The rows of a group lie close to one hidden flat surface of 14 dimensions, which may be shifted away from zero. Surfaces can cross.
(in the rows, 128 means zero)
Known rows, each followed by its group:
[ 95 124 155 104 131  76 143 146 198  99 159 122 139 155  95 146 152 108
 104]  bulap
[ 84 164 132 156 129 119 109 133 124 147 133 190  97 122 186 111 135 152
  94]  Fufan
[137 111 135 124 144 112  43 119 136 147 120 106 112 146 168 113 159 117
 128]  zosoz
[122  84 121 123 178 166 151  95 124 125 107 183  89  61 165 116  79 104
 148]  gadul
[154  88 140  95 163 148 147  97 127 157 131 109 164 129 108 136  67 121
 127]  gadul
[148 106 150 107 159 133 134 132 125 102 139  90 166  52 144  71  69 100
 138]  kat
[127 106 131 170 142 110 158 148 103  86  85 148 144 101  88 155  81 116
  96]  kat
[163 115 127 109 141 127  77  62  96 128 116 101 170 132  98 137 119 118
 123]  bulap
[128 132 127 118 148  88  82 160 170 122 145 150  36 159 227 152 178  97
 133]  bulap
[162 127 157 133 116 109 137 115 143  76 138  98 101 156 139 151 157  51
 140]  bulap
[134 148 147 177 115 127 143 132 108 174  94 136 110 107 150  79 164 175
  77]  Fufan
[ 88 130 113 149 164 148 120 198 111 166 139 150  71  92 193  97 123 129
  80]  Fufan
[ 91 154 129 191 107 153 156 114 110 126 108 137 120 138 154  62 150 113
 101]  zosoz
[ 92 100 108 129 187 136 106  96 130 124  76 160 110 105 127 123  99 137
 140]  zosoz
[133 174  97 122 121 107 118 112 123 134 157  87 158 147 139 117  82 133
 160]  gadul
[147  73 162 168 158 125 133 110 148 135 120  48  93 156 187 158 171 124
 105]  zosoz
[160 146 169 130 113 101 191 136 116 145 176 115 135 129 138 147 152  81
 116]  gadul
[ 74  97  79 150 111 164  87 130 124 124 173 160 141 135 148  81 120 126
 109]  zosoz
[113  78 160  89 172  92 160 156 180 124 162 120 105  91 125 145 163 137
 105]  kat
[123 126 110 135 131 105 134 231 140 116 128  90 116 142 114 169 134  96
 131]  Fufan
[178 178 162 108 100 106  99  51  97 119 136 195 134 135 134 110 133  75
  91]  zosoz
[ 83 156 150 146 121 120 105  77 142 110 113 177 148 148 184 114  98 126
 118]  bulap
[133 153  96 144 132  96 107  69 134 141 122 186  64  99 100 126 130 135
 103]  bulap
[111 121 165 109 136 126 111  67 139 163 140 170 137 122  96  99 128 191
 114]  gadul
[125 127 115 133  70 159 154 106 178 111 164 113 128 186 102  69 131 157
 128]  kat
[139 145 159 121 107 143 107 129  99 157 129 162 105 150 150 134 203 123
  85]  Fufan
[148  96 141  95 153  92 109 120 137 136 158 133 122  90 134 157 163 134
 138]  Fufan
[134 117 124  76 145 110 139  88 186 148 143 143 115 131 119 151 123 115
 128]  Fufan
[112 157 111  78 115 146 151 126 147 141 156 128 138 163 154 156 150 128
 183]  Fufan
[109 140 141 151 124 117 116  99 129 200 149 117 155 126 183 162  72  80
 168]  gadul
[122 125 136 122  93 112 102  73 145 119 127 145 183  77  76 139  94 115
 172]  zosoz
[127 118 147 167 128 146 118 117  87 121 108 174 116 168 172 156 118 138
 103]  kat
[122 111 120 138 140 111 142  62 141 117  77 112 169 117  91 170 132 143
 169]  zosoz
[113  84 125 114 153 127 122  84 139 138 105 146 169 112  60 126  91 148
 125]  gadul
[ 92 135 101 142 130 132 119 161 127 144  94 178 114 135  87 101 124 154
 144]  gadul
[ 59 127 156 145 101 140 124 152 166 150 139 128 140  79 142 109 186 153
 114]  kat
[163  56 128 159  75 109 123  57 170 130 128 122 171 114 121 160 140 122
 140]  gadul
[163 126 151 142 100  97 188 166 107 140 138  97 182 105 107  88 191 129
  87]  Fufan
[135 128 157 182 110  94 112 124 136 144 135 131  76  75 124  84 180 101
 126]  zosoz
[109  92 136  80 165 139 121 172 152 164 156  71 144 122 131 119 168 141
 113]  bulap
[130  60 140 123 110  89 109 126 185 107 152 109 157 144  91 182 150 128
 131]  zosoz
[116 108 135 100 145 141  85 137 127 142 140 157 126 168 163 135 140 123
 106]  zosoz
[159 112 170 147  86 119  79 138 156 129 114 126  89  72  76 128 153 111
 133]  Fufan
[ 96 136 117 117 124 150 152 149 111 124  80 149 199 146  71 125 115 101
 140]  zosoz
[102 148 118 163  96 136  83 121 162 153 151 107 103  94 171  41 112 120
 137]  kat
[104 165 120  98 147 127 120 141 114 145 139 192 115 147 121 108 103 146
 128]  gadul
[ 88 131 139 206 126 104 128 118 170 107  25  71 151 138 107 128 115 109
 114]  bulap
[109 102 134 132 107 174 152 135 127  95 134 131 172  42  91  70  80 111
 103]  kat
[112  60  99 122 155 205 135 143 121 114 124 106 138  89 124 110  74 149
 133]  kat
[134 141 132 216  95 142 139 100 110 127  74  73 151 122 105 116  98  98
 118]  zosoz
[121 124 125 133 142 152 171 101  89 160  97 103 182 135 109 122 162 140
 128]  bulap
[139 156 127 174  76 111 113  54 108 134 120 106 173  86  94  99 168  92
 158]  zosoz
[118 147 146  88 151 117 167 130  82 169 192 149 161 144 176 137 179 104
 131]  bulap
[ 96 178 150 144 137 145 161 146 125  78 112  93 124 173 183 100 140 176
 141]  gadul
[107  74 129  96 157  94 117 132 182  91 132 151 152 120 119  89 138 112
 118]  kat
[ 87  87 110 186 121 145  73 135 107 144  76  89 192 128  87 168 121 104
 148]  gadul
[138 171 103 129 150  88 132 113 106 132 122 136  98 211  73 188  93 171
 120]  bulap
[147 156  95 140  93 149  70  63 104 157  98 154 138 116 112  84 164 136
  95]  Fufan
[150 184 129 116 113 108  92 171 145 138  93 125 101 166 141 135 100 152
 171]  zosoz
[159 103 140  91 136 125  99 100  98  78 127 168 196 129 147  79 109 132
 132]  kat
[ 79 125 107 136 128 136 118 192 148 129 138 141 125 126 125 123  79 120
 150]  zosoz
[ 99  93 172 122 128 161  93 175 170 119  95 118 110 152 142 158 160 157
 139]  Fufan
[120 100 107 161 168 123 109 119 136 103  83 107  97 105  85 145  65 120
 128]  bulap
[153 120 123 176 158 147  96 125  92 154  46 101  90 143 128 141  93 150
 109]  bulap
[121 144 168  79  69 139 135 137 129 134 185 206 176 142 106 114 149 119
 125]  zosoz
[130 138 129 153  97 118 140 163  77 110 129 130 174 114 107 185 138  93
  94]  kat
[149 149 129 126 134  92 156  71 160  96 100 121 120 144 181 132 122 113
 156]  gadul
[139 120 131 149 105 135  51 110  97 127  93 140 156 115 142 160 132 129
  77]  kat
[105  77 188 121 150 199 159  74 115 135  90 112 196 129 168 134 116 112
 140]  gadul
[126 128 127  59 133 137  88 148 162 145 191 104 116 156 186 165 155 207
 132]  kat
[105 177 103 132 163  95 156 120 127 125  78 126 148 143 135 140  89  58
 168]  gadul
[144 156  70 118 138  91 120  98 138  92 143  77 135 112 147 105 122 131
 187]  gadul
[136 131  89 166 165 123 165 134 129 130  75  90  81 130 103 158  97 108
 115]  bulap
[125 110 109 142  83 180 131 125 108 111 118 131 166  94 104  62 165 146
 160]  gadul
[122 146 173 176 128  85 128 147 123 111 104 137 134 121 145 146 106 136
  78]  Fufan
[113 126 126 123  95 143 151 179  82 126 186 170 142  76 111 181 155  79
  71]  kat
[108 186  79 127  96 139 123 139 141 130 134 159 110 175 195  96 126 118
 124]  bulap
[144  77 101 123 145 101 159 175 150  93 148 124 127 170 104  85 135  85
 137]  kat
[ 65 151 109 123 165 122 153 117 116 174 112 117 209 139 157 126  94 142
 106]  bulap
[119 108 112 105 119 160 112 142 195 134 108  75 152 148 138  99 101 111
 114]  Fufan
[102 123 123 106 171 144 166  93 132 142 152  73 146  97 161 132 117  94
 148]  bulap
[160  96 128  71 149 145 126 164 161 113 166  67 140  65 114 104  73 129
 109]  kat
[ 74  90 158  87 164 114 139 183 186 104 161 120 141 132 169 168 133  94
 132]  Fufan
[ 88 122 172 121 107 150 125 191 147  81 137 119 145 141 141 173 128 122
 189]  Fufan
[140 108 104 147 166 119 164 131  89 160 107 117 149  88 133 105 156 160
  88]  Fufan

New rows, each followed by its group:
[125 104 124 121 177 112 119  47 147  36 116  85 139 117 155 155  88 161
 131]  gadul
[117 171 117 126 109 134 171  78  95 106 128 181 148 122  97 162 105  67
 111]  Fufan
[158 193 119  93 104 106  75 157 120 135 106 122 149 204 144 117 142 103
 141]  zosoz
[ 88 138  85  89 132 150 115 118 151 120 167 167 127 134 145  95  92 152
 126]  bulap
[146 121  92 115 118 195 105 123  76 162 172 193  80 131 166 106 128 173
 116]  zosoz
[198 140  86 157 134 118 121  95  77 140 118 105  77  89 122 126 143 103
 134]  zosoz
[150 164 115 108 134 129 146 115 133 141 160 112  79 152 158 148 107 103
 109]  bulap
[130  68 117 151 195 123  88 129 139 148 103  83  87  76 153 121 114 124
 147]  kat
[203 131 164 122 108 144 156 117  90 126 167 124  98  74 126 102 121  74
 115]  zosoz
[104 165 143 136 148  65 109  96 160 121  96 162 102 127 147 134 146 128
 156]  zosoz
[139 129 128  90  63 136 144 114 130 118 171 214 152 112  77 117 141 164
 148]  zosoz
[104 143 173 156 130 129 141 100 106 162  93 161 132 140 138 136 161 114
  99]  zosoz
[104 148 109  92 161 165 139 171  94 108  93 184 127 154  82  93 103 133
 120]  gadul
[154 135 113 103 156 121 138 113  72 160 142 128 165 114  63 150  78 120
  72]  bulap
[161 129 147 137  98 101 147  80 145 118 165 137  98 110  68 162 126 145
  87]  kat
[104 159 120 162 128 143 135 107 119 172 119 103 155 104 202  58 130 125
  83]  Fufan
[148 124 119 120  71 187 132 101 112 132 204 177  92 127 112  97 133 159
 103]  kat
[142 148 136  98 143 143  87 170 111 154 110 140 111 151 155 125 119 119
 137]  zosoz
[106 128 136 145 111 132 100 116 149 130 104 181 128 178 180 155 110 130
 131]  gadul
[132 142 141 127  96 138 158 150 141 133 149  97 133 164 132 105 163 189
 145]  kat
[172 118 114 112 106 124  93 131 183 112 112  92  86 148 122 118 159  95
  86]  bulap
[155 133 113 126 120  79 185 159  99  91 157  99 169 152  79 192 138 111
 142]  kat
[168  60 137  99 160 131 140  90 148  80 133 116 104 106 144 147 145 159
 121]  gadul
[121 133 149 154 122 158 101  94 114  93  89 135 122 146 167 132 113 161
 116]  gadul
[ 78 191 148 159 124 101 168 132 159 126  97 126 124 136 168 131  99 137
 189]  zosoz
[133 169 124 138 130  64 141 152 119 126 197 141 101 124 173 130 111  82
 138]  kat
[140 146 122 148  97  79  65  77 117  99 126 144 188 108 138 111 114 174
 127]  Fufan
[152 108 131 135 159 139 131 126  83 160  95  45 187 114 139 141 134  85
 119]  bulap
[133 159 115 122 124  69 141 103 128  96 177 151 125 113 103 171 106 176
 149]  kat
[ 86 119 145 117 141  65 127 127 140 115 175 149 159 165 145 215 135  92
 118]  gadul
[148 126 142  97 155 102 127  97 146 148 172 122  80 118  56 159 125 142
  92]  bulap
[149 176 112  78 128 159 105  80  98  87 146 162 134 153 175  86  78 138
 139]  gadul
[ 92 160 130 153 108 165 112 100 113  62  64 181 136 153 148  98 126 151
 125]  gadul
[152 108 100 141 121 116  37 136 122 157 151 173  51  80 117 117 127 153
 128]  zosoz
[141 123 130 135 200 122 140 147 105 131  77 115  74 117 164 168 120  98
 135]  gadul
[ 97 141 127 143 125 157 189 222 112 132 156 153  92  96 135 115 103 113
 123]  Fufan
[110  92 142 157 141 157 109 163 140 149  81  90 123 136 156 104 172 186
 138]  kat
[137 130 138 125 149  72  85 157 133 182 157 148  82 179 114 198  98 157
  91]  gadul
[166  79 116 113 114 114 147 159 152 146 179 126 109 150 142 162 129 137
 132]  gadul
[ 29 174 179 135 141 132 123 119  95 155 201 141 173 128 138 119 105 157
 127]  gadul
[189 121 126 118 114  86 166  86 114  97 190 144 114  80  51 118 123 119
 131]  kat
[126 157 155 123 118 109 112 128 113 111 129 198 106 166 111 136 151 146
  81]  gadul
[102 134 155 120  71 183  82 143 174 108 108 162 113 152 102 118 119 111
 116]  Fufan
[181 105  91 110  82 161 108 153 105 166 155 181 114 108 113  93 145 100
 143]  gadul
[110 110 137 129  97 115 133 104 180 117 160 126 148 133 126  42 168 103
 133]  kat
[115 118 147 165 111 131 106 163 129 125 148 158  89  94 119 102  79  91
  94]  zosoz
[147 117  94 162 159 102  55 128 128 117  80 126  64 137 144 157 104 117
 130]  bulap
[153 144 185 114  90 159 152 139 137 124 106 159 103 185 118 176 133 162
 116]  Fufan
[126 137 118 134 165 136 122 200 104 136 111 117  73 152 163 145 143 145
 135]  gadul
[131 160 163 115 121 133 103 170 114 139 139  93 155  76 190 115 117 152
 121]  kat
[ 68 132 117 204 113 114  98  86 127  70 146 116 134  81 128 134  64 169
 135]  gadul
[124 163 112 178 112 133 203 189 111 137 100 133  91 104  66 136 107  79
  98]  Fufan
[114 153 150 158 100 144 165 155 120 132 122 118 139 181 156 116 143 115
 104]  zosoz
[ 97 150 139 141 145 129  94 161 135 166 147  94 124  94 212 105  96  97
 114]  bulap
[181 150 143 141 145 120 103 113  51 111 130 158 117  81 158 122  58 166
 134]  kat
[169  98  92 112 129 148 116 139 104 145 123 145 102  99  69 102 172 130
 103]  bulap
[144  89 107  95 128 136 161 116 152 101  79 169 161 152 139 129 166  78
 162]  gadul
[101  88 125 172  88 103 111 128 148 105 182 130 150 119 127 162 148 150
 130]  gadul
[100 102 168 155 146 128 121 134 114 113  69 122 142 129 119 181 185 131
 116]  Fufan
[100  77  99 126 155 151 127 144 142 117 149  84 151 131 155 130 114  77
 139]  kat
[129 172  87 183 107 100 134  81 160 193  68 126  80 100  87  93 135 150
 122]  Fufan
[134 115 135 142 139 121 126 196 149 137 103  31 141 133 154 130 153  71
 111]  bulap
[121  76 131 100 139 133 137 163 166 149  94 129 141 190 105 138 183 180
 140]  gadul
[150 123 147 204 111 123 153 155 117 148  50  99 115 140 128 159 137  87
 127]  gadul
[118 119 117 121 115 103 124 111 129 126 182 149 141 136 139 143 168  97
 122]  zosoz
[181  85 154  85 104 149 120 110  98 144 169 182 143 129 159 161 166  62
 114]  gadul
[161  86  95 118 152  84  84  97 160  97  95 171  86 148 172 195 139 106
 147]  gadul
[129 125 167 115  93 160 131 115 146 136 156 155 121 144 169  95 166 177
 144]  zosoz
[107  88 123 150 171 132 142 144 148 122  64 111 114 111 103 147 105 142
 148]  zosoz
[181 105 135 158 121 118 122 115 124 135 131 122  66  88  69 140 120 140
  82]  kat
[145  81 139 139 166 128 179 100  90  89 139 168 128 151 126 168  90 107
 118]  kat
[ 95 126 138 147 158 149 130 136 111 111 125 114 115 113 120 120  92 180
 121]  gadul
[123 151  71  92 121 104 108 100 153 125 130  90 170 212 131 149 181 138
 164]  bulap
